The first 6 rows are patterns. Each new row is the sum of 2 different patterns, raised or lowered, with some noise. Before adding, each is slid sideways (what falls off one end comes back at the other) and multiplied by a number that may be negative. Names go in the order of the patterns.
Some rows, each with the names of its patterns after it:
[  8.7   1.3   8.6   2.2  -4.8  15.3   0.4  -7.5  -3.6   4.2  16.9  -0.3
   7.1 -23.0  -5.1   0.9 -13.6  -8.2   1.1  -0.9  11.2   5.0 -10.8  29.1
  -9.2   0.8 -20.9  -6.7   7.0  -5.4 -12.3   0.0  17.0] | gadef
[ -5.1  21.1   5.4  -3.8  13.4 -12.1  -7.0 -27.2 -10.8  21.0 -16.1   1.3
  23.9 -11.4  -2.7  12.8 -12.9   7.7 -21.9   3.1  20.5 -10.4 -16.8  -3.0
 -30.0  37.9   8.0  19.0   0.9  -4.8   9.9  26.9  -8.5] | dufu
[  7.6 -21.3   8.4   4.9   5.3 -17.1  19.4  10.7  -0.1   7.5   7.4  31.7
  14.5  11.0  -5.2  -5.6  14.1  -2.8 -11.3 -21.8  -6.5   3.3   6.1  -3.6
  14.2  -7.9   0.1 -10.0 -11.1  -8.1  23.5   5.1  18.7] | Pul
[  2.9   1.9  -6.4 -25.5  23.1  20.5 -11.4   5.2  13.9   0.1 -12.8  -6.6
 -17.2  -0.3 -21.8   4.1  -9.7  -3.2   0.4  16.2  25.7 -12.6 -25.0 -17.9
   5.2  -5.7   9.3  -5.2  15.0  -1.6   2.2 -11.0 -11.6] | Beg
[  6.9  -4.9  -1.4   4.2   0.4  12.8  -9.9  -9.6   6.6   2.6  26.4  14.2
   4.8 -19.5 -18.0  13.5   7.2  20.5  14.7 -22.2 -16.1  -2.7  -2.7  -7.5
  13.0  -5.4   8.9   8.8  -8.9  15.2  -6.0 -24.8   6.7] | lomag
[ 26.0   1.0  11.8 -10.4   4.2  -4.7   8.3   1.4 -27.3  -1.8  -6.3  12.3
  14.9 -13.7  16.6  25.7  -2.9 -15.1  10.2  -6.6  10.1   1.5 -40.1   3.1
   0.4  16.2  -5.3  -9.6  13.3 -16.1   5.9  14.7   8.6] | bev

New rows, each followed by the names of its patterns:
[  8.3  25.2  -7.9 -16.6  11.8  -2.5   2.0  -7.7  19.3  22.9   8.3   1.9
  35.2  22.2  16.4  -4.1  -4.6   5.8  11.4  -7.6  -4.4   1.5   7.1   8.8
  16.2   3.9  11.3  10.8   4.8  -9.3  -6.8   1.6  36.9] | gadef Pul
[ 30.2  25.4  57.9  56.7  53.6  69.3  68.7  19.2  10.0  62.9  42.0  69.4
  55.3 -16.4  27.6  38.8  52.0  29.8  43.4  47.4  33.8  54.7  44.6  62.4
  58.3  18.5  57.6  38.7  39.5  35.4  52.7  42.6  29.3] | lomag bev
[ 16.4 -14.2  -8.0  -0.4   9.0   2.1  -1.1 -15.8 -33.7 -36.7 -16.6  28.7
   1.2 -14.5   5.5 -31.4 -20.2  26.7   2.4   4.1 -17.9   5.0  -0.9  -6.2
 -23.5 -13.8 -17.0   9.7   7.6  32.4 -10.4 -13.5   7.7] | dufu lomag
[-10.9 -36.1 -41.9  -7.8 -66.6   4.5 -14.6 -10.5 -28.0 -56.1 -25.7  -7.5
 -23.1 -21.1 -14.8 -13.6 -13.0  12.7 -25.9 -30.9 -52.3 -28.0 -13.4 -27.4
 -20.1  11.6 -20.5 -16.4 -31.3 -38.2 -31.7 -48.5   2.5] | dufu Pul
[-11.0   0.2 -17.5  -1.7  23.5  -8.8  26.9  -3.5 -45.5  10.6   6.9  -3.5
 -19.6  15.9   5.4   8.2  -6.5  -8.0  28.3  11.7  31.0   5.7  -4.0 -11.3
 -23.4   0.7 -14.1  10.8  12.4 -21.0 -22.0   6.1 -13.3] | Pul lomag
[  9.9  -3.7 -21.1   3.4  29.6  14.6  -6.6   7.6  -5.8  10.1  35.8  15.5
  40.4   6.5  19.8 -17.0   9.5  10.5  -0.4   9.2  -0.9  32.4  40.4   8.1
  14.2  17.1   8.6  22.1  10.8  -5.6  17.1  23.2  21.1] | gadef lomag
[ 27.8  21.9   8.3  -3.4  11.4  23.7 -11.7   3.0  25.8 -11.0  32.1  42.4
  32.9  19.0   0.0  30.0   9.8  -6.5  14.3  26.8  11.3  20.9   4.2  11.6
  -0.1  -8.5  40.3  45.8   5.9  36.0 -39.1  -5.7  15.7] | dufu lomag
[-23.1   6.5  -7.8  33.5  38.9   3.4  24.7  -8.5   4.2  22.9  28.2   9.2
  19.7  18.1 -25.4  14.3  -3.5  11.6  30.2 -16.1  29.4  53.6   0.6  -9.8
  23.0   6.2  13.7  10.9 -34.0  21.6  19.4  17.1   3.4] | lomag bev
[  0.8  18.0 -24.8   2.8  35.0  -3.9  13.5  14.1   6.4   5.8 -11.9   7.7
  21.7 -20.8 -33.6   9.4  -7.3  51.9   5.3  23.9  -3.6   1.8  -0.5  29.5
  -9.0   5.7  31.7   5.4  -3.5  20.2  10.7 -22.0 -40.1] | dufu Beg
[ 25.5   8.4   3.8   7.5   3.7  11.5  -0.8   0.9  10.3  -1.2  15.6   1.6
   5.3  18.1  35.5  19.1  19.9  13.4   8.3  26.1  13.1  15.8   6.2  19.1
  27.8 -12.0  -1.5  -2.7  21.1  40.6   6.6  17.0  10.9] | gadef Pul
[  2.6  22.1   1.2  32.9  15.2  51.2  14.8  -4.2  25.3   7.5 -26.7  -1.4
  20.9  17.1  34.0  -2.2  32.7  -2.2  -5.6   6.3  26.4   9.4  45.7 -17.1
  -1.8 -11.5  12.0  33.2 -19.2 -32.3  25.4   9.8 -21.7] | dufu Beg
[ -9.0 -10.2  -4.3  17.2   4.2  14.8  -4.6  -8.0  39.1  -1.1  25.4  -2.6
   9.0  25.1   1.3  18.8   2.0 -14.1  -4.8  -5.8 -18.2   3.6  14.9  20.0
  15.3  -6.1  10.2  38.7   7.6  -2.6 -10.8  -7.3  10.3] | gadef bev
[25.1 25.3 50.3 19.9 37.6 47.0 15.2 26.3  6.8 41.5 56.9 21.0 23.5 44.6
 26.5 22.2 30.6 -1.4 29.1  9.2 33.5 42.1 27.2  5.6 24.5 -8.4 52.3 27.8
 61.5 31.3 35.8 40.4 35.7] | dufu Pul
[  1.7   8.5 -25.0  -9.2  -4.7  16.3  14.9   4.7   0.2  18.2  14.2   7.2
   2.6   1.6  -5.4   7.3  -0.4  -2.2   5.9  19.6  16.9   7.8 -25.7   3.0
 -13.9  20.3  25.7  -0.5  15.1   9.4  17.1  -7.4 -12.4] | gadef Pul
[-24.1 -23.4  11.5  -4.1 -23.8  -1.6  -3.2 -31.1 -37.1 -25.9 -40.4 -19.6
 -34.3 -26.4 -26.6 -14.4 -13.4  -4.0  -7.4 -29.1 -47.0 -14.2  -8.7 -23.3
   3.0 -15.1  -4.6 -18.4 -24.3 -32.3 -19.3 -39.4  -6.4] | gadef Beg
[ 23.3  17.6  13.4   5.3  68.0  53.3  49.1  27.0  19.5  39.0  38.2  28.1
  23.4  52.9  40.5  31.2  20.0  14.3   6.6  -1.0  36.5  39.7   9.8  24.1
  61.2   2.6  16.9  37.9  10.4  28.5 -15.4  18.5  35.8] | dufu Pul
[ 29.6  -0.4  14.0  20.0  21.3  26.7  19.5  -1.7  11.7  -8.5   2.2  30.5
  -8.0  21.2  39.8  -0.5   9.4   5.2  -8.3  15.9   9.5  29.4  19.8  -0.6
 -14.5   1.2   4.1  55.2  22.0  30.4  19.2  -0.4  24.3] | dufu lomag
[ 30.4  -6.5  -8.7  33.4   0.0   9.9  28.5  32.1 -12.2   5.4  15.1  18.0
  70.2  22.7  -4.9 -15.3  16.9  21.4  -5.2  39.8   3.4   6.3  12.9 -19.2
  25.3  -1.9   4.1  14.2  23.6   1.4  12.1  45.0  17.0] | lomag bev
[ -7.1   3.3  18.8  -8.7   1.6   0.1   0.8  14.1  -4.8 -15.3  -8.8 -15.9
  -2.8  38.1  16.8 -10.2 -20.5   6.6  -9.5  -9.7  11.9  -7.1   9.0 -27.9
  -7.8 -15.2   1.4  12.4  -7.9   3.0  -4.4  43.4  26.5] | Pul Beg
[ -6.1 -24.9 -21.1  -0.2 -18.2 -12.5 -25.3  19.1  10.5 -32.7  -1.6   2.1
  13.4 -15.5 -14.0 -11.8   0.2 -29.4  -0.9 -25.2 -13.6   2.5 -15.8  26.0
 -20.5 -13.4 -18.5  -7.1  -8.4  13.2 -11.6  -6.1 -15.6] | gadef Beg
[20.8 26.3 63.4 50.4 47.0 72.4 22.4 27.7 67.6 17.8 29.6 25.3 59.6 55.2
 38.3 17.7 40.0 47.4 78.3 51.5 48.6 48.9 47.3 43.0 83.4 30.8 26.7 57.1
 28.0 39.0 47.8 41.3 33.4] | dufu bev
[ -6.3 -29.8  -6.5 -18.5   9.2 -11.2 -22.5 -26.0 -24.8 -26.7 -20.2  -4.3
 -18.7  -3.4   2.5 -36.1   1.4  -2.7 -24.2 -21.2 -19.8 -16.9  11.1 -20.6
 -53.6  -9.5 -14.4  -6.2 -20.0 -33.1   2.6 -20.4 -17.0] | lomag bev
[-40.7 -22.4 -47.2 -34.5 -34.4 -14.5 -16.0 -29.8 -22.2 -15.0 -25.8 -38.5
   0.8 -23.1 -16.2 -43.5 -75.7 -15.0 -23.5   1.7 -20.9 -55.0 -30.7 -44.9
 -25.7 -21.1 -11.5 -10.1 -21.2 -11.3 -44.5 -12.4 -37.7] | lomag bev
[-16.3 -14.1 -30.0 -22.2 -25.5  -3.1 -10.3 -54.3 -32.2   9.8 -31.6 -11.1
 -10.4 -13.8 -11.7 -33.8 -23.8  -9.6 -23.4 -30.1 -24.6 -66.1  37.4   9.3
 -11.3 -11.3  -8.3  -7.9  -4.8 -30.3 -38.1   2.2 -32.4] | dufu Beg
[  0.4 -11.2  16.5   0.3   2.9  14.7  -0.8  -0.4  -2.6 -10.7   1.1  11.8
  10.4  18.4 -20.7  16.5   4.3  -1.0  38.7  -2.5 -27.4   1.5   3.5  20.5
  10.7 -15.7  27.9  19.1  10.5  22.1 -37.2   0.7  -9.5] | dufu Beg
[ 25.5  31.8  25.1  -1.7  17.9  -1.0  12.0  10.6  10.9  16.7  36.4  15.2
  26.0  42.6  10.8  -2.3   5.0  13.2  22.1  34.0  11.0  28.7  -2.8   9.7
   7.4  25.9  34.9   9.3   9.2 -15.5  25.0  51.9  23.2] | Beg lomag
[ 25.4  25.2  -0.9 -10.8 -30.4   3.2  16.1 -24.1 -18.2  14.7  -6.7   3.0
   8.3   1.5   0.5 -19.3  -6.1   9.1 -16.5   5.5   2.3 -10.5  41.3 -12.2
  24.4   6.1  -0.8  -7.2  41.4   2.4  -5.5  24.8  11.5] | dufu Pul
[ 20.8  29.8  36.5  14.3  17.7  46.7   0.3  22.6  31.7  22.0  39.3   2.3
  24.3  46.1  36.1 -10.7   2.9   7.2  51.6  18.4  39.8  35.0  24.5  46.2
  46.2  33.9  14.6  49.2  31.6  19.6  20.3  -8.9  28.5] | dufu Beg
[  3.7  11.0 -24.5  16.2   9.6   2.3 -20.8   8.7  -6.3  22.9  22.4 -46.9
 -14.7 -11.7  21.1  -8.3  -1.3  10.3  -2.7   6.1  17.7   1.5  19.2   4.8
  14.2 -14.4 -13.2  14.9  25.5  -6.5 -21.0   9.6  -4.6] | Beg bev
[35.9 34.8 28.8 23.1 23.0 29.7  8.3 11.8 29.8 28.4 30.4 10.1 38.9 67.1
 11.0 33.1 24.4 22.6 21.5 17.2  4.3 27.5 22.1 37.6 20.1 32.1 29.9 37.0
 61.1 17.9  1.8 10.2 34.8] | gadef Beg
[  6.6  -4.0   0.8   4.3  10.9  16.3  23.9  28.5   0.9  24.8  13.6   3.9
  -9.1 -27.7  13.5  37.8  -0.5   8.1  10.0  12.7  15.8 -14.1  11.2  13.6
  15.8   3.1  -4.5   2.5   3.9  26.3 -11.7 -25.1  16.3] | gadef Beg
[  4.0   7.0   1.7  37.9   0.0 -12.2  16.1 -20.8 -15.6   4.7  37.3  30.5
   9.2   2.6   6.4  -8.1  37.1  27.2  10.7  -0.4  -3.0   6.1  33.3  14.0
  -3.0  21.3 -11.8  19.2  21.0   4.7   0.5  22.6  19.6] | Beg lomag
[  4.4   5.9 -12.8  -9.3  -0.6 -11.2  36.3  -1.5  43.1  -6.3  -1.7  -8.0
  16.8   1.5  -7.5   7.1   6.9  14.3  20.0  -5.5   3.8 -16.8 -11.4  31.8
 -10.0  -3.2  17.3  -3.0  14.9  11.8  -2.5 -12.8 -19.0] | gadef dufu
[  3.1 -13.9 -21.7   4.0 -30.3 -16.7   4.2  -0.4 -16.0 -24.9 -28.2 -11.3
  42.1   6.9 -17.9 -24.1 -20.2 -12.2   3.3  20.6  -8.8 -15.1  -7.4 -38.4
  -1.3 -22.6  -7.7  -2.4 -17.0  -7.0  13.7   8.8 -11.3] | lomag bev
[  2.1  10.3  -5.8   2.6   3.6   8.4 -18.8 -16.2  -9.2  -4.7 -16.2 -30.5
  14.4   6.9   6.7 -17.7 -11.5 -20.2  14.7 -15.6   7.6  -3.0 -14.7   8.6
  -6.1  -5.2 -13.7  27.8 -17.4 -23.6   7.0  -5.0   5.8] | Pul Beg
[ 19.7 -17.4  10.1   7.6  -8.2  41.8  23.2  16.8  48.7  20.3   1.4   7.9
  10.6  13.2  13.0  11.7  15.8  28.4   1.9 -10.7  18.8   7.6  18.5  11.0
   5.2  17.8  24.1  28.9  12.7  -5.8  -8.4  -0.7  43.9] | lomag bev
[ 22.8  -8.3  10.4  30.6 -11.8   3.0  16.0 -24.5  44.5  -6.7  16.7   7.6
  23.9  36.6  23.6  -3.8 -14.2  17.5  37.0  22.5  26.5   1.3  10.1 -28.5
   5.0  23.2 -13.3  20.1  19.7   5.4  31.1  16.7  -8.4] | dufu lomag
[  3.6 -13.0  16.9  18.1 -30.8  -6.1   9.9  18.8   4.8 -15.5 -19.8 -16.4
 -30.7  24.4   6.5   0.4   3.9  23.0  13.6  -5.4 -28.1 -22.3  13.6 -16.3
  14.7  17.7   8.3  -5.8   7.1  -7.7 -12.9   3.8  -8.3] | Beg lomag
[ 21.7  -2.4  10.0   9.4  -0.9  38.8   7.1  10.3  15.7   8.0  -5.7  19.5
   3.9  14.9  25.6 -10.2  43.3  25.7   6.7 -10.7  11.7  19.0   4.1   1.6
   0.9  36.3  29.2   8.9  18.2  -9.4  -3.9  21.9  30.6] | gadef lomag
[  0.5 -43.3 -37.7 -11.1  -1.7 -19.1 -43.6  10.6 -20.8 -14.3  -0.4  -5.7
  32.9  -4.6   1.6 -33.1 -21.2 -10.0 -15.1 -29.7 -63.4 -27.5 -21.0  -3.1
 -11.5 -16.3 -14.1   0.7 -33.1 -43.1 -19.7  -2.0  -5.8] | Pul bev
[-17.8 -23.8   2.2 -16.0 -15.6 -25.0 -20.0 -15.7 -34.3  -4.3  -8.0 -23.9
 -43.2 -35.1 -22.6 -14.4   5.6  -4.8 -47.1 -51.8 -23.7 -31.1  -8.0  -4.3
 -28.1  -0.7  -5.6 -31.8  -6.3 -37.7 -50.0  -4.9 -42.2] | gadef lomag
[-30.1  -5.2 -35.9 -24.3 -17.8   7.5 -15.0 -18.3  -9.3 -22.8  -3.4 -10.9
  -8.4 -33.1 -12.3  -1.7 -25.7  10.6 -29.1 -37.0 -16.2 -34.9   9.3 -10.6
  -0.7 -37.3 -27.4  -8.4  -9.6  27.6   1.5 -30.9 -40.4] | lomag bev
[ -9.4 -22.8  10.4  -9.9  -6.0  -6.7 -35.6  22.5 -21.6   3.9 -26.7  -7.9
  -3.6 -11.2   6.3  -2.9  17.1  -5.5 -14.3  15.4 -14.7 -29.1  13.1   8.6
 -18.4  -1.9  -8.7  10.3  28.5   0.2 -26.2 -21.8   0.4] | gadef bev
[ 16.9  -0.2  21.4   9.6  37.7  25.9  -6.5  21.5  -6.4 -13.1  17.8  28.3
  15.5  13.0   3.1  13.2   0.3  13.5  30.8  26.0  16.8  38.2 -23.4  10.5
  -6.9   6.3  22.2  -5.5  -2.6  36.0  12.1  -7.0  12.2] | dufu lomag
[  9.7  35.9   9.0  19.8   1.7  20.7  26.7   7.9   1.9 -34.2  14.8  29.7
  12.0  -3.7  14.4   0.6  23.9   0.0   0.6  33.1   8.8  20.0 -13.1   0.9
  20.9  24.8 -21.2  -8.4  33.0  12.1  -1.5  16.4  21.7] | gadef Beg
[ 14.1 -23.6  44.3  19.6  12.9  20.0  -4.2  -8.6  33.2   4.5  -3.3  21.3
  12.6   3.4  28.5 -13.2  -9.2 -10.6  -0.2  46.2   4.5  10.0   7.3 -20.4
  14.8  21.6  13.4  24.4 -32.5  -5.6  19.6  -5.4 -15.7] | dufu lomag
[-26.3   8.5   5.7 -19.5  -5.2 -35.0  -8.7   7.0 -15.7 -12.1 -13.1  -3.7
  -4.8 -15.2 -12.9  -9.9  31.7   6.4  -2.8 -20.5 -15.2  30.4 -45.0 -51.3
   6.8   3.4 -29.7  -0.2  -4.0  -2.8  49.0  -9.2  13.9] | Beg bev
[-22.5   3.4  27.6  -4.1  -5.2 -17.3  -4.2  -6.4  11.8   2.5   2.9  17.5
  12.2  24.3  -9.4  -7.5  -2.7  26.7   9.0   2.7   0.6  -0.8   4.2  33.0
   0.7   4.4  -6.8   6.3  15.8   3.7  -4.7  -4.6  30.3] | Pul lomag
[ -7.6 -20.5  13.7  -7.3  34.3  31.7  23.0  37.8  17.2  23.9  -4.2  -1.9
  16.0  24.1  -0.1 -15.5   6.4  31.2  23.0 -13.6  11.5  39.3  -1.9  44.4
  -9.4  12.0  18.5  11.5  27.6  -9.6  -9.9  14.4  25.6] | dufu bev
[  9.0  16.6 -21.4 -12.7  22.6  14.4   4.3   4.4  22.5 -14.9   6.8  23.6
  26.3  54.8  13.5  19.5 -13.6  23.6  15.0  -6.7  36.1  -5.7   3.7  27.7
 -17.1   7.0   6.7  24.8   6.1  17.3  -5.0  20.7  49.0] | lomag bev
[ -0.7 -34.3 -30.5 -33.3 -31.7 -11.3 -51.2 -24.2   2.8 -24.6 -27.0   0.5
 -37.0 -14.0 -47.5 -26.8  -8.5 -11.6 -30.8  -8.9 -40.4  -3.2  -6.0  -0.1
 -14.9 -36.9   3.2  10.4 -28.1 -19.4   4.6   8.4 -12.8] | dufu Pul
[ -8.2  16.6   5.8 -21.1  -0.2  -2.5  -3.9  14.9  17.1  37.0  19.0 -33.7
  14.3 -10.8 -25.2  29.5   0.8 -12.2  12.4   7.1  11.2  -7.7 -16.2   8.2
  14.9 -15.6  22.0 -42.3  -0.6 -11.1  -8.0   9.5   0.5] | dufu Pul
[-18.3  -7.2  -1.3  21.9  -2.0  -8.7   8.4  11.9  14.4   6.7  17.7 -11.3
   6.4  26.8  17.8  -3.5  -5.1  35.8  -0.1  -5.4   9.6  10.1  32.3  17.6
   1.9  13.9  11.3   0.4   8.6  36.7   6.1  22.1 -28.5] | dufu bev
